Each new row is followed by its nearest point in the smallest flat space through zero that holds the last named rows.
In the rows, zero is written as 128.

Q496 (5 x 10):
[[108 115  95 115 114 154 147 115 154 145]
 [ 81 144 178 164 104  95 154 134 132 194]
 [ 92 142 174 130  91 114 147 130 106 150]
 [124 137 164 144 134 127 155 151 146 133]
 [127 170 154 119 113 136 182 123 134 143]]
New rows:
[130 105 126 161 126 139 123 103 153 146]
[118 114 113 143 135 126 125 128 149 150]
[154 136 122 114 133 106  97 143 122 131]
[146 132 124 133 141 113 106 124 114 121]
[104 146 115 114 137 141 160 129 153  98]
[130 131 124 113 126 155 158 132 148 117]
[153 117 113 157 141 141 134 127 109 126]
[143 128 118 132 143 125 120 128 132 123]
[130 153 120 105 121 113 134 106 126 100]
[142 147 122 109 121 133 133 114 111 117]
[106 151 104 135 119 143  98 124 126 157]
[116 125 107 130 120 121 119 110 125 153]

Q360, 5 rows:
[[107 178 144 164 148  92 151 143 146 136]
 [112 140 167 146 143  91 133  94 117 156]
 [112 168 196 182 121  99 159 126 151 128]
 [105 124 158 139 115 117 144  97 130 101]
 [109 147 114 147 157  94 139 116 122  89]]
New rows:
[126 125 108  69 127 148 134 142 136 109]
[117 115  92  97 116 151 128 138 135 117]
[146  97 172 110 124 132 129 148 117 150]
[149 113 156 127 112 143 118 125 124 155]
[109 149 140 138 148 120 152 116 158 171]
[103 155 144 133 132 108 141 129 140 167]
[121 106 106 117 148 149 111 118 128 125]
[130 112 104 108 132 134 118 122 117 124]
[134 129 163 127 119 101 160 141  93 148]
[129 134 157 141 129 116 129 119 126 149]
[110 137 177 139 158 114 161 132  87 115]
[121 140 157 154 140 100 136 108 122 119]

Q391 (5 x 10):
[[126 105 106 146 105 101  84  85 130 145]
 [139 136 116 149 126 170 164 139 126 144]
 [156  88 109 101 155 135 137 137 133 166]
 [ 97  65 120 130 151 119 130 162 119 105]
 [156 110 135 111 146  91 126 124 120 118]]
New rows:
[127 125 128 107 102  96 126  93 135 126]
[135 132 131 122 120 102 103 105 130 129]
[137 136 136 133 113 135 158 137 145 126]
[136 143 131 134 128 142 147 134 126 126]
[151 124 121 153 112 129 155 140 130 157]
[151 124 114 147 126 144 150 123 123 143]

Q905 (5 x 10):
[[116 119 146 108  95 139 125 137 149 137]
 [134 100 136 126 157 164 115 100 130 110]
 [131 120 141 114 153 118 128 159 136  88]
 [109 144 134 120 110 165 114 133 117 124]
 [101 142 138 153 134 120  95 163 145 121]]
New rows:
[125 133 141 159 156 132 130 178 178 134]
[113 123 142 147 142 106 104 159 158 119]
[178 104 115 104 142 133 107 145 148 136]
[140 103 136 117 139 122 135 123 143 119]
[158 161 109 128 131 129 118 133 119 153]
[129 148 113 139 124 121 134 124 109 139]
[136 143 126 151 126  92 130  78 129 127]
[140 127 111 150 137 108 135 106 124 150]
[118 152 112 124 145 127  93  95 104 141]
[124 143 113 151 138 144 117 109 107 137]
[113 136 115 139 126 119 125 134 121  84]
[124 141 127 131 142 126 123 146 118 108]

Q260:
[[109 125 136 140  92 113 124 133 131 113]
 [146 137 120 132 149 142 115 104 169 157]
 [158 141 111  99 155 129 130 142 120 124]
 [113 128 137 142  94 139 138 155 122 105]
 [109 126 153 128 135 162 139 119 114 105]]
New rows:
[131 128 144 158 129 138 110 101 128 125]
[114 124 141 139 128 138 124 106 140 133]
[117 154 123 150 128 122 131 114 178 134]
[130 137 128 141 116 133 113 113 171 138]
[140 108 124 110 133 137 140 153 128 133]
[140 129 119 125 135 135 137 148 118 131]

Q572, 5 rows:
[[142 169 114 140 144 126 153  81 119 138]
 [142 154 145 158  89  98 138 148 137 145]
 [154 132 134 118 108  99 130  98 107 163]
 [121 125 152 127 101 113 107  83 117 153]
 [130 119 125 120 101 135 116  75 125 154]]
New rows:
[124 115 126 131 149 139 112 142 121 107]
[116 117 129 121 148 137 122 142 128 111]
[107 146 107 148 129 126 128 122 134 107]
[116 146 126 146 135 140 134 123 140 116]
[141 117 117 104 131 119 112 103 116 136]
[137 113 123 106 131 125 122 104 112 142]
[154 112  92 126 108 128 110 130 160 155]
[149 111 104 121  94 141 132 131 141 146]
[161 144  97 114 144 131 129 139 142 109]
[147 133 101 122 145 137 150 142 130 123]

Q73 (5 x 10):
[[138 121 199 139  87 138 143 101 148 177]
 [167 108 179 126 127 115 171 113 139 171]
 [139  81 139 105  99 151 122 114 114 169]
 [125  75 156 119 115 142 176  86 166 184]
 [169  84 152  90  89 187 167  92 142 153]]
New rows:
[128 130 144 105 135 148 114 130 129 135]
[134 125 132 122 116 139 123 126 123 130]
[122 137 151 131 119 127 114 130 136 114]
[124 145 142 137 117 131 119 128 131 124]
[142 120 108 107 128 110 125 134 123 124]
[139 118 113 118 139 124 128 136 114 125]
[128  83 149 127 129 117 130 145 115 117]
[137 111 129 122 132 120 127 131 116 144]

Q879:
[[151 130 132 143 110 124 104  81 102 142]
 [108  99 149 128 135 140  89 128  78 173]
 [105 117 148 120 139 132 109 127 125 116]
 [143 120 131 121 117 140  87 131 113 152]
 [176 137 158 105  85 114 105  99 110  95]]
New rows:
[133 106 112 156 105  95 125 160 123 140]
[138 127 118 128 123 129 138 143 119 149]
[140 151 178 142 163 103 127 131 101  93]
[117 124 159 118 126 114 138 113 112  98]
[162  78 151 131 133 115 127 117 153 127]
[136 129 135 123 121 127 120 122 127 119]
[111 123 121 130 110  85 137 138 142 145]
[127 129 123 131 130 125 146 135 127 132]
[107 158  81  94 165 123  78 134  94 119]
[116 120 128 126 138 142  95 134 135 136]
[ 92 114 132 101 133 120 137 142  78 130]
[103 108 155 117 136 123 141 146  91 137]

Q609:
[[ 90 146 131 128 120  98 120 138 128 137]
 [133 131 134 109 102 128  73 117 109 111]
 [140 143 133 149 113 134 108 106 125 130]
 [135 167 101  81 137  97 115 138 111 149]
 [109 133 144 114 199 101 116 122 131 140]]
New rows:
[129 123 131 111 155 129 135 124 120  98]
[132 112 132 111 152 131 125 131 127 121]
[121 117  88 108 128 158 128 134  82 117]
[145 117 114  98 117 137 128 140 119 118]
[110 128 165 133 158 124 133 133 139 122]
[106 116 147 138 159 120 128 126 137 127]
[128 115 131 116 132 178 123 138 104 139]
[144 110 127 117 128 144 127 129 125 116]

Q733, 5 rows:
[[114 104 105 142 116 129 145  92 128 143]
 [109  96 137 149 127 131 155 164 111 172]
 [153 101 165 102 112 130 133 121 120 136]
 [181 118 157 166 128 115 119 126 114 156]
 [148 146 132 113 150 176 125 100 128 138]]
New rows:
[146 105 139 159 123 132 139 123 142 113]
[142 118 132 143 121 117 127 118 125 135]
[101 120 116 152 153 152 136 122 125 149]
[109 128 107 148 143 152 143 126 124 154]
[122  96 157 119 162 132 141 115  97 161]
[135 103 147 125 128 150 146 128 115 162]

Q650:
[[ 96 114 102  91 139 128  99  94 128 126]
 [146 153  93 126 120 144 114 155 171  96]
 [137 122 103 136 125 155 128 137 142 119]
 [124 112 107 148 151 133 106 121 153  95]
 [ 75  85 103 139 152 148 143 108 129 153]]
New rows:
[149 113 112 113 116 131 140 175 120 110]
[150 138 119 129 113 146 133 145 133 125]
[133 125 127 101 138 107 170 115 125 126]
[118 132 136 119 126 119 134 126 121 141]
[126 139 132 119 129 142 128 136 143 118]
[130 137 120 125 125 130 126 136 139 123]

Q820:
[[143 115 112 125 107 129 155 125 134 163]
 [134 133 157 178 127 143 136 130 137 178]
 [144 157 150  80 135 107 161 100  96 127]
 [143 169 147 136 110 152 106  99 113 153]
 [130 139 151 132 163 156  95 144 139 158]]
New rows:
[105 144 104 109 120 100 118 146 111  99]
[119 126 113 109 126 116 122 125 121  87]
[108 131 158 106 121 149 102 143 128 108]
[122 139 134 120 144 136  99 131 126 111]
[148 144 141 152 146 128 151 144 110 141]
[130 134 154 142 139 124 145 128 125 146]
[110  97 167 108 129 118 130 122 122 165]
[135 126 143 122 145 125 146 134 129 152]

Q974:
[[143 108  77 120 129 127 149 114 122 127]
 [108 118 173  99 114 128 151 141 158 128]
 [137 133 127 102 121 128 112 111 110 174]
 [155 158 127 135 130 119 140  85 116 136]
 [144 117 115 135 119 127 123 125 137 179]]
New rows:
[114  97 134  87 126 142 103 134 101 102]
[102 116 124  85 131 136 112 144 104 109]
[118 117 109 134 145 106 123 137 122 111]
[124 120 109 135 135 131 124 137 122 109]
[127 120 108 149 147 152 164 142 141 135]
[134 111 108 147 127 127 146 135 147 124]
[156 135 120 155 107 102 142 107 126 143]
[154 139 118 151 126 121 142 103 136 146]
[113 119 117 153 142  80 124 172 124 117]
[118 116 118 154 134 132 116 156 135 111]

Q218 (5 x 10):
[[127 120 137 138 139 119 137 125 179 114]
 [116 146 118 117 160 115 171 126 112 130]
 [146 142  97 158 148 134 131 109 144 111]
 [152 145 143 134 139 121 127 128 122 109]
 [149 111 147 122 137 116 127 133  97 111]]
New rows:
[100  98 104 118 114 127 126 114 112 112]
[116  94 108 125 125 132 129 125 115 137]
[ 98 109 122 156 109 141 127 157 130 144]
[109 110 117 124 110 137 119 129 137 145]
[ 96 155 128 125 145 159 131 119 155 104]
[119 154 121 134 133 130 139 124 158 131]
[143 103 153 130 136 161 100 139 150 142]
[134 108 142 132 109 131 104 132 146 124]

Q868 (5 x 10):
[[ 95 110 169 106 137 156 155 121 132 117]
 [131 118 106  99 141 154 159 131 111  93]
 [137 139 102 114 136 145 131 146 137  86]
 [112 143  77  75 121 151 152 104 125  82]
 [107 114 125  98 161 151 122 125  75 103]]
New rows:
[110 124 178 133  94 131 129 143 130  78]
[109 128 161 124 135 146 129 140 153 110]
[120 107 145  78 143 117 144 138 163 130]
[114 123 146 116 125 144 150 126 146 118]
[140 120 159 161 123 130 149 124 132 117]
[137 115 151 142 129 131 145 140 140 136]
[ 97 116 109 109 178 131 127 130 137 120]
[113 128 128 110 142 143 123 129 115 107]
[122 133 117 177 127 137 133 151  89 132]
[147 118 126 143 142 122 120 143 105 135]

Q610:
[[116 157 149 127 144  80 121 133 143 115]
 [148 127 131 118  91 144 139 171 183 113]
 [ 98  92 174 131 115 133 111 136 143 123]
 [156 129 171 105 113 125 151 163 130 128]
 [146  74 159 145  66 110 127 150 125 109]]
New rows:
[119 118 109 111 146 144 129 152 137 114]
[125 132 121 122 131 147 129 133 145 131]
[127 106 116 160 128 112 180 106 120 104]
[138 118 113 143 115 112 126 119 110 123]
[123 121 161 128 121 150 139 146 126  98]
[128 114 157 119 118 137 131 144 136 128]
[143 123 152 101 112 131  92 143 144 117]
[127 120 152 122 115 129 129 147 147 122]
[127 131  92  99 127 130 130 111 139 137]
[131 140 100 128 135 141 130 122 134 131]

Q21:
[[172 127 118 172  79 130 129  88 115 173]
 [117  98  97 188 110 102 137  78 126 152]
 [109 111 105 145  93  87 119  89 135 131]
 [144 107 126 146 110 107 114  58 147 113]
 [ 84 126 123 128 118 149 126 105 114 140]]
New rows:
[ 87 116 105 139 105 106 140  94 131 167]
[ 88 115 102 151  99 111 128 100 118 149]
[123 118 103 139 127 102  82 114 145 128]
[122 117 117 133 115  97 122 109 139 119]
[145 137 108 100 106 108 121 117 131 129]
[139 135 127 114  99 108 115 124 134 125]

Q931, 5 rows:
[[103 147 137 168 169  97 157 164 121  97]
 [114 149 199 115 147 125 167 123 113  83]
 [105 136 136 126 141 143 153 174 135 125]
 [ 95 127 131 127 153 133 139 111 133 114]
 [124  89 156 148 160 150 115 158 151  91]]
New rows:
[130 131 118 108 144 130 123 139 115 133]
[124 131 123 125 126 132 131 134 129 134]
[155 125 124 130  95 131 109 117 119 156]
[159 126 118 120  98 126 110 119 123 148]
[132 129 122 130 112 149 110 126 131 132]
[136 118 122 121 118 139 117 127 133 137]

Q438, 5 rows:
[[170 133 113 105 148 143 199 138 144 148]
 [124 128 142 108 119 130 135 137 122 159]
 [118 164 121 124 133 116 161 110 111 107]
 [124 119 138  88  93 134 114 147  85 110]
 [ 94 144 123 112 123 143 122 124 117 168]]
New rows:
[134 154 119 122 135 155 120 134 147 113]
[129 130 107 130 135 142 130 125 130 121]
[136 155 147 156 124 144 102 127 120 111]
[119 129 130 142 126 119 110 121 126 111]
[123 138 105 117 157 129 155 133 138 156]
[128 142 112 123 144 142 157 123 140 156]
[123 134 154 131 129  94 158 107 122  97]
[133 148 151 136 127  92 151 116 119 101]
[127  96 110 150 157 110 141 131 110 105]
[141 124 119 142 136 125 130 124 135 100]
[158 112 122 108 110  94  97 144 133 136]
[144 103 147 123 115 123 112 145 128 127]

Q109:
[[163  89 134 139 141 163 177 149 188 161]
 [154 119 120 139 141 111 179 165 122 152]
 [150  95  96 128 102 139 152 157 107 155]
 [142 109 134 179 136 154 173 166 144 123]
 [187 109 108 162 147 101 121 129 125 144]]
New rows:
[118 120 135 138 130 159 116 104 146 118]
[121 121 138 136 124 155 111 113 151 116]
[ 78 138 127 118 153 114 122 128 178 136]
[109 145 154 107 145 130 133 115 158 125]
[134 155 129 149 133 130 118 134 134 132]
[131 133 133 144 138 123 125 127 130 119]
[109 146 122 144 157 129 121 143 168 137]
[127 135 147 136 147 130 136 125 153 122]

Q557, 5 rows:
[[ 90 117  65 145  95 164  90 143 163 141]
 [162 132 156 106 102 172 113 138 147 101]
 [169  95 138  94  82 161 137 169 157 128]
 [143 154 162 144  78 178  99 181 148 133]
 [130  93 147 112  77 194 157 142 186 120]]
New rows:
[142 115 137 114 121 118  97  94  94 143]
[143 133 122 117 141 115 115 121 113 118]
[131 141 121 158 158 108 113 102 125 123]
[115 147 122 139 152 112 116 106 111 122]
[122 118 162 145 111 146  98 135 138 158]
[123 140 143 144 109 146 122 149 137 137]
[ 98 103 133 135 143 133 131 131 158 120]
[107 117 122 134 125 140 143 116 144 129]
[ 95 116 124 121 144 160 115 151 129 142]
[112 126 116 138 117 140 122 134 140 135]

Q631 (5 x 10):
[[119 129 123 134 102 124 133 169 121 109]
 [155 138 150 133 117 150 162 132 128 116]
 [ 92 143 139 125 138 135 152 136 150 130]
 [145 172 134 116 144 121  96 103 135 129]
 [137 106  90 125 130 129  98 103 164 137]]
New rows:
[ 97 121 114 128  87 121 123  91 151 149]
[112 114 108 126 134 128 120 119 154 136]
[143 104 102 113 146 103 123 156 132 138]
[124 107 109 130 122 119 112 133 125 130]
[114 180  89 121 126 138 120 146 112 151]
[113 157 126 122 128 116 108 141 132 121]
[134 140 107 128 147 108 112  86 140 113]
[137 138 117 120 142 123 100 101 143 137]
[118 108 156 145  99 119 184 108 158 153]
[119 106 140 134 133 153 177 123 145 135]
